The rows come from 4 hidden closed curves, with some noise, and rows from the same curve form a group. Each curve winds through 6 dimensions. The rows are also pushed far along 4 directions, which tell nothing about the answers.
Known rows, each followed by its group:
[ -4   1   1  22   5  -7   7  12  10  25   2 -28  14 -32 -14  11  15 -12
  11] | j408
[ -9  -5  -6  13  -4   6  -6   2  -6 -10  -1   1  -3  10  -4   3   8  -5
 -10] | j596
[-4 -5  2 -1 15  3 -4 -5  7 -6  1  0 -5  1 -2 -4 -9 -2  4] | j408
[-13 -15  -7  14  -8   5  -5  11 -21 -23   3   2   1  10 -14  10  17   8
 -19] | j596
[-1  5  0  8 -2 -1  7  0  8 -1 -3 -2 -7 -1 -9  0 -1  3 -2] | j596
[ -9  10   4  -8  22  -7   6   1  14   3   3 -18  -5 -14   1  -1 -12 -11
   6] | j273
[ 2  2 -1 -3 -4  6  4  6  5 -8  5  3 -7 -2  6  0  0  2 -6] | j691
[  7 -11   0   5   1  -2  -5  -4  -6   6   0   5   7  -5  -1   7   4   5
   6] | j273
[  3   5  -8   3 -10  -1  -3  14  -7  -6   9 -10  -3   1   2  10   9   1
  -9] | j408
[ 6  9 -5 -3  3 -4 -2  0 -2 -5  4 -1 -6  2  2  7 -1 -5 -6] | j596
[ 14  -8   5  17  -7   1   2  -4   2  12  -1   7   9  -4 -11   6   8  -2
   7] | j273
[ -3   8  -4 -18  -1  -5  -5   3   8  -4   3  -4  -7  -1  18  -5 -12   3
  -6] | j408
[ 26  -9   0   9   8   2  -8 -20  -7 -17  -5  29 -17  18 -19   3  -4  23
   7] | j691
[ -6  -2   0  -4   6  -2  -2   7 -13  -1   3  -8   9  -5   3   6   5  -6
   3] | j691
[ -8   9 -16 -12   9  -5 -13  13  -3 -14  10 -10  -4 -12  14   6   1 -11
 -18] | j273
[  5   8   6   2   9  -7  12   0   8   1  -2   3   6 -17 -15  -1  -3 -13
  -1] | j596
[ -1   3   5   2 -15 -12   7  -3  15  25  -5  -9  10 -10   4  -3  -4   1
   6] | j408
[  3   8   0  -2   7   1   8   0   7  -1  -8  10  -4 -15  -3  -8  -3  -4
   9] | j691
[ -1  12  -8 -27  12   5  -7   2  -1  -8  -1   6  -9  -7  25 -11  -9  -3
   7] | j273
[-22  -5  -2 -17 -22   5  -7  10   1  -4   5 -10   0  16  31  -8  -5   2
 -15] | j273
[  5   2   0  -2  -1  -2   8   4  -5   4  -1   1   1 -11   0   5   5  10
   8] | j691
[ -7   0 -10  -3 -12  -4  -6  11 -11  -5   7  -5   6  -2  10   9   8  -7
 -18] | j596
[  4   7  -3  -4  21  -2  -2   0  -1   0   0   0   2 -19  -3   2   0 -14
   6] | j273
[  6  15  -6  -5   8  -3  -3  -4  13  -4  -4   2 -15  -1   4  -7 -11  -1
   7] | j408
[ 2  6 -1 -9  5  2 -6 -3 -1  2  3 -5 -5  7 10 -2 -4 -3  3] | j691
[-10  -8   5  20 -22  -1   5  11  -2  12   6 -20  12   6  -7  11  13  -4
  -8] | j273
[  3 -18  -4   6  -7  -3 -14  -8  -8 -10   6   5  -6  19   1  13  -2  16
 -12] | j596
[ -1  11 -14  -8  -7   5 -12   9  -2 -13   4   3  -9   5  17  -5   2  -7
 -11] | j273
[-16  -8   8  12 -14  -8  10   5  12  31  -1 -28  12 -11   5   5   3   5
  12] | j273
[  6   4  11   7  12 -12   8 -16   7  17 -10   2  10  -6 -19  -2  -7  -9
  13] | j408
[ -6  -4   6   4   1  -2   3 -10  12  11  -8   2   2  -2   1  -6  -8  -4
   8] | j596
[-1 -8 -4  9  1  9 -6  9 -7 -8  8 -9 -6  3 -1  8  9  7  4] | j408
[-11   5  -3   1  -3  -8   2  -1   5  11  -6 -10   0  -5   7  -1  -3  -2
   4] | j408
[-15   5   2  -9   9  -1   6  -5  16  11  -5 -12  -8  -6  16  -7 -13   0
  11] | j596
[ 11 -10   5  11  -7  -1  -4 -15 -14  14 -12  11   7  16  -8   0   5  15
  24] | j691
[-4  0  1 13 -6 -4  5 -7  5 20 -8 -9 -2  1 -1  3  2  6 14] | j596
[ 11   3  -5  -3   5  -3  -4   6 -12 -20   3  12  -1  -2  -8   6   2  -1
  -7] | j691
[ -5   2  -4  -1 -10  -2  10  11  -2  12   3 -11   3 -18  10   6  10   8
   1] | j691
[ -3  -2   0   7   3  11  -4  -7   2  -1 -10   6 -12  14   1 -11  -2   4
  19] | j408
[ -1  -4   2  -5   3   1  -4   0 -13  -1  -2   2   6   4   2   1   1   0
  10] | j691
[  3   3   3   0   8   9  -1  -5   7  -3  -4   8  -6   6  -1 -11  -6 -10
   8] | j273
[13  9  0 -6 -4  4 -1  4  1 -2  2  4 -1  3  3 -7  0 -1  4] | j408
[  3   4   9  -1  20  -1   1 -12  11  -6  -2   5  -2   6 -13  -7 -15 -15
   1] | j273
[ 15 -11  -3  23  -6   5  -4   0 -24 -14   2  13   4  14 -26  15  19   4
  -5] | j691
[  3  -7   0  -4   1   3  -9 -19   5  -3  -7  12 -19  26  11  -7 -16  19
  10] | j596
[ 15   2   6 -11  13  -3  -3  -4  -7  -8   5   4  -1   6  -4   4  -9   0
   5] | j691
[ 14  -6   3   5  12  -4  -9  -2 -17 -14   9   1   6  10 -19  16   3  -6
  -5] | j691
[ -4  -1  -7 -12   7  14 -17  -2  -9 -20  -3  13 -11  21  13 -15  -4   3
   4] | j408
[  3  18   2 -21  12   7   2   1   5  -2  -4   5  -3  -2  12 -20  -9 -11
  13] | j408
[ 6  0  8 -4 -4 -5  3 -2  3  1  5  0  7  5 -3  2 -6 -4 -7] | j273
[ -6 -11   4   4  -1  -3  -1   2  -1   3  10  -9  10  -6   2  14   1 -10
 -12] | j596
[ -9  -4   8   1 -12  -5  17   4  10  15  -5  -7   3 -10   1  -4  -2  18
   9] | j596

New rows. What belongs after each?
[ -6  -3  -9   5  15   2 -12   4  -4 -13   4  -6  -8  -4  -1   7   3  -5
  -4] | j273
[ 20  11  -4  -7   3   4 -11  -7  -9 -16  -2  18 -10  22  -1  -6  -5  -2
   3] | j691
[-18  -7   1  -8   3   6   1   7   4 -10   8 -10  -7   1  13   2  -6   2
 -10] | j596
[  0 -13  11  16  -7   2   8 -11   6  24  -9  -1   9   2  -6  -2   2   7
  20] | j691
[  1 -27   7  17 -21  -4  -1  -5  -4  16  -1  -1  12   7  -5  12   7  21
   6] | j691
[  3  10  -4  -2  -2  -7   1   1   1   4   0  -2   3  -7   4   4   0 -10
  -4] | j596
[  0 -21  -2  28 -16  -6  -7   0 -23  15   1  -8  19   7 -16  21  24   9
   2] | j691
[11 -3  2  4 -5 -9 -1 -4 -8 11 -1  2 10 -3 -5  8  5  5  6] | j273
[  7 -10   5   4   3   3   3  -9  -3   5  -4   7  -3   4  -4   1  -1  16
  14] | j691
[ -6 -11   2  11  -2   1  -4  -7  -2   8  -3   0   7   5   0   3   1  -7
   0] | j596
[  0  -5   0  -3  14   9  -5   2  -5 -19  10   1  -8   6  -2   6  -2  -5
 -10] | j691
[ 9  0  5  9 -8 -1 11  0  9 11  1  0  1 -9 -7  5  3  4  3] | j691
[ -5  -2   1   1   6   3   1   0   8  -2   1  -8 -11   0   4   1  -7   7
   8] | j408
[ 3 -1  0 -2 -2  3 -5 -3  6 -1  3  1 -5 10  6 -2 -6 -1 -3] | j691
[ -6  -6   4   1  11  -8   6  -1   6   1   3 -10  -1 -12  -6   8  -6   7
   0] | j596
[  0  -8   3   4   5  -5  -2   6  -6  -3  12 -12  11  -6 -10  15   5  -3
 -11] | j408
[ -4   6  -3 -19  -2  -5   6  16  -6  -1   8 -10   4 -18  16   6   1   4
  -3] | j691
[ -9   1  -8   4  -3   3  -2  11  -2 -20   8  -6 -11   4  -2   6   4   1
 -20] | j596
[  1  -1   5  -9  12  -6   4  -3   9   0   2  -1  -2 -11   2   1 -11   2
   4] | j691
[ -6  13  -1 -28  27  -2   5   6   8 -16   2   1  -7 -24  12  -7 -16  -9
   1] | j691
[-12   6   5 -21   2  -3   8  10   2   9   1 -11  10 -16  19  -5  -7  -8
  10] | j691
[ -4 -20   3  14 -26  -5   1   3  -7  32  -1  -8  22  -9   7  10  17  13
  11] | j273
[ 12   6  -1  -5  -2   3   2   4 -10 -11   0  12  -3   3  -2   0   2   3
   3] | j691
[10  5 -4  2 -1 -5 -3 -6  4 10 -6  4 -6 -2  4 -3 -2 10 17] | j273
[  1 -24  -2  14 -27   3  -8  -3  -9  -7   3   6  -7  29   0  10   5  31
 -10] | j596
[ -1 -14  -4  19 -19   9  -6  12 -17   4   4  -9   4  10  -2   9  22  12
   7] | j408
[ 11 -16  -7  12  -9   8  -9  -1 -27 -19   1  18  -6  20 -11  12  15  23
  -4] | j691
[  1   1   8  -2  12  -4  11  -2  13  -4  -2   5   0 -12 -10  -3 -11  -4
  -1] | j596
[  1 -12  -8  20   2   7  -9   5 -20 -24   1  12   0   5 -19  11  17  -3
 -14] | j691
[-14  -6  -3  19  -9  -4   9  18  -4   8   3 -16  16 -27  -9  14  21 -11
 -11] | j691
[  5  -5 -10   4   7  -2 -13   1 -17 -14   8  -1  -4   7  -6  15   9   4
 -11] | j691
[ 8 11 -6  1 -5  1 -4  0  2  2 -5  6 -3  1  3 -6  2 -6  4] | j273
[-10  10 -10 -12  15   6 -12   6 -10 -24   3  -4 -14  13   8  -4  -2  -7
  -7] | j273
[-4 -6  4  5  1  2  1 -2 -4 11 -4 -5  5  1 -1  0  4  2 15] | j273
[  3   7  -1   6 -15  -4   3   0   0  18  -9   1  10  -2   2  -5   7  -4
  12] | j691
[-13 -12  -5   3  -5  -7  -5   0  -6   4   1 -10   3  -1   6  10   3  12
  -4] | j596
[  7   3  -6  -2   1   4  -3  12 -17 -21   8   6  -2   1  -5   9   9  -3
 -11] | j691
[-11  -8  -2   0   7   7  -5   5  -4 -10   8  -7  -2   1   3   6   2  -5
  -9] | j691
[ -2  -1   2  16  -9 -11  11   3  -3  28 -10  -8  20 -22 -10   6  14  -2
  16] | j691
[-16   8  -7 -27   6  -6  -2   3   7  -1   0 -10 -10 -10  30  -5 -14   6
  -1] | j596
[  7   9   5 -10   9   0   4   5  -2  -8   2   4   4  -5  -2  -3  -5 -14
   3] | j691
[  3  -2  -3  -6  -9  -8   1   5  -4  -6   6  -1  -1  -1   4   9  -1  13
 -10] | j596
[ 14   1  -3  13 -14  -7   1  -4  -6  14  -4   3   6   0  -8   7  11   9
   7] | j691
[  5   2  -3  -1  10  11  -8  -9  -7 -21  -6  20 -15  22  -3  -9  -5  -3
   2] | j596
[  5   5   6   1  30 -10   0  -9   0  -6   1  -4   1  -5 -21   7  -8 -13
   1] | j273
[  0   2  -4  13 -14  -6  -2  11  -9   9   7 -15  16  -4  -5  14  17 -13
 -10] | j691
[  0   8  -5 -16  -9  -3  -4   8  -7  -2   4  -3   4   2  14  -3   1   1
  -6] | j408
[ 16   3  -2  12   2   1  -4 -13   5  -3  -8  18  -9   8 -12  -4  -2   2
   5] | j691
[  2  14  -8   1  12   0   1   1  11  -3   0   0 -11 -14  -1  -1  -1 -10
  -5] | j691
[ -4  -6  -8   5  -4  -5  -8   7 -14   1   9 -13   6  -2   1  17  13   3
 -10] | j691
[ -8   2   5   3  -3  -3   2  -4  11   9  -4  -5   5   3   0  -7  -6 -10
   1] | j273
[-11  19   0 -14  11  -3   3   3  19   2  -2 -10  -4  -9  11 -13 -14 -22
  -2] | j273
[-14 -10   1  26   3  -6   3  17   6  18  11 -34  19 -30 -15  20  18 -15
  -4] | j408
[10 -2  2 -1 -7  1 -2  3 -5 -3 10 -2  1 10  1  8  1  1 -4] | j691
[ -7  11  -8  -5  14   2  -9   4  -6 -18   2  -6 -10  10   0  -2  -2 -10
  -5] | j273
[ 10  -4  -3   7  10  -3   1  -1   0 -11   4   7  -6  -8 -14  11   1   6
  -6] | j691
[ 4  5  3 -8  0  5 -2 -2 -7  0 -1  2 -1 12  8 -5 -2 -1 10] | j691
[ -2  -5   7  -9  -1  -3   6 -14  15   8 -13   9  -8   4   9 -14 -18  23
  19] | j596
[  1   8   0  10 -10  -6   6   3   1  19  -7  -4  13 -12  -4   0   9 -11
   9] | j691
[  2  13  13  -6  16  -5  13 -13  27  21 -12  -6  -8  -8   2 -15 -21   1
  32] | j273
[ 6  1  2 -4 -2 -3 -2 -8 -7 11 -9  5  3  7  6 -5 -2 10 20] | j691
[-11  -7  -8   0 -25  -1  -9   0  -4  11   0  -8  -3  15  25   4   4  14
  -1] | j596
[  3   9  -7  -8  10  -4  -9  -9   3  -5  -1   3 -13   6  10   0 -11  -4
  -1] | j596
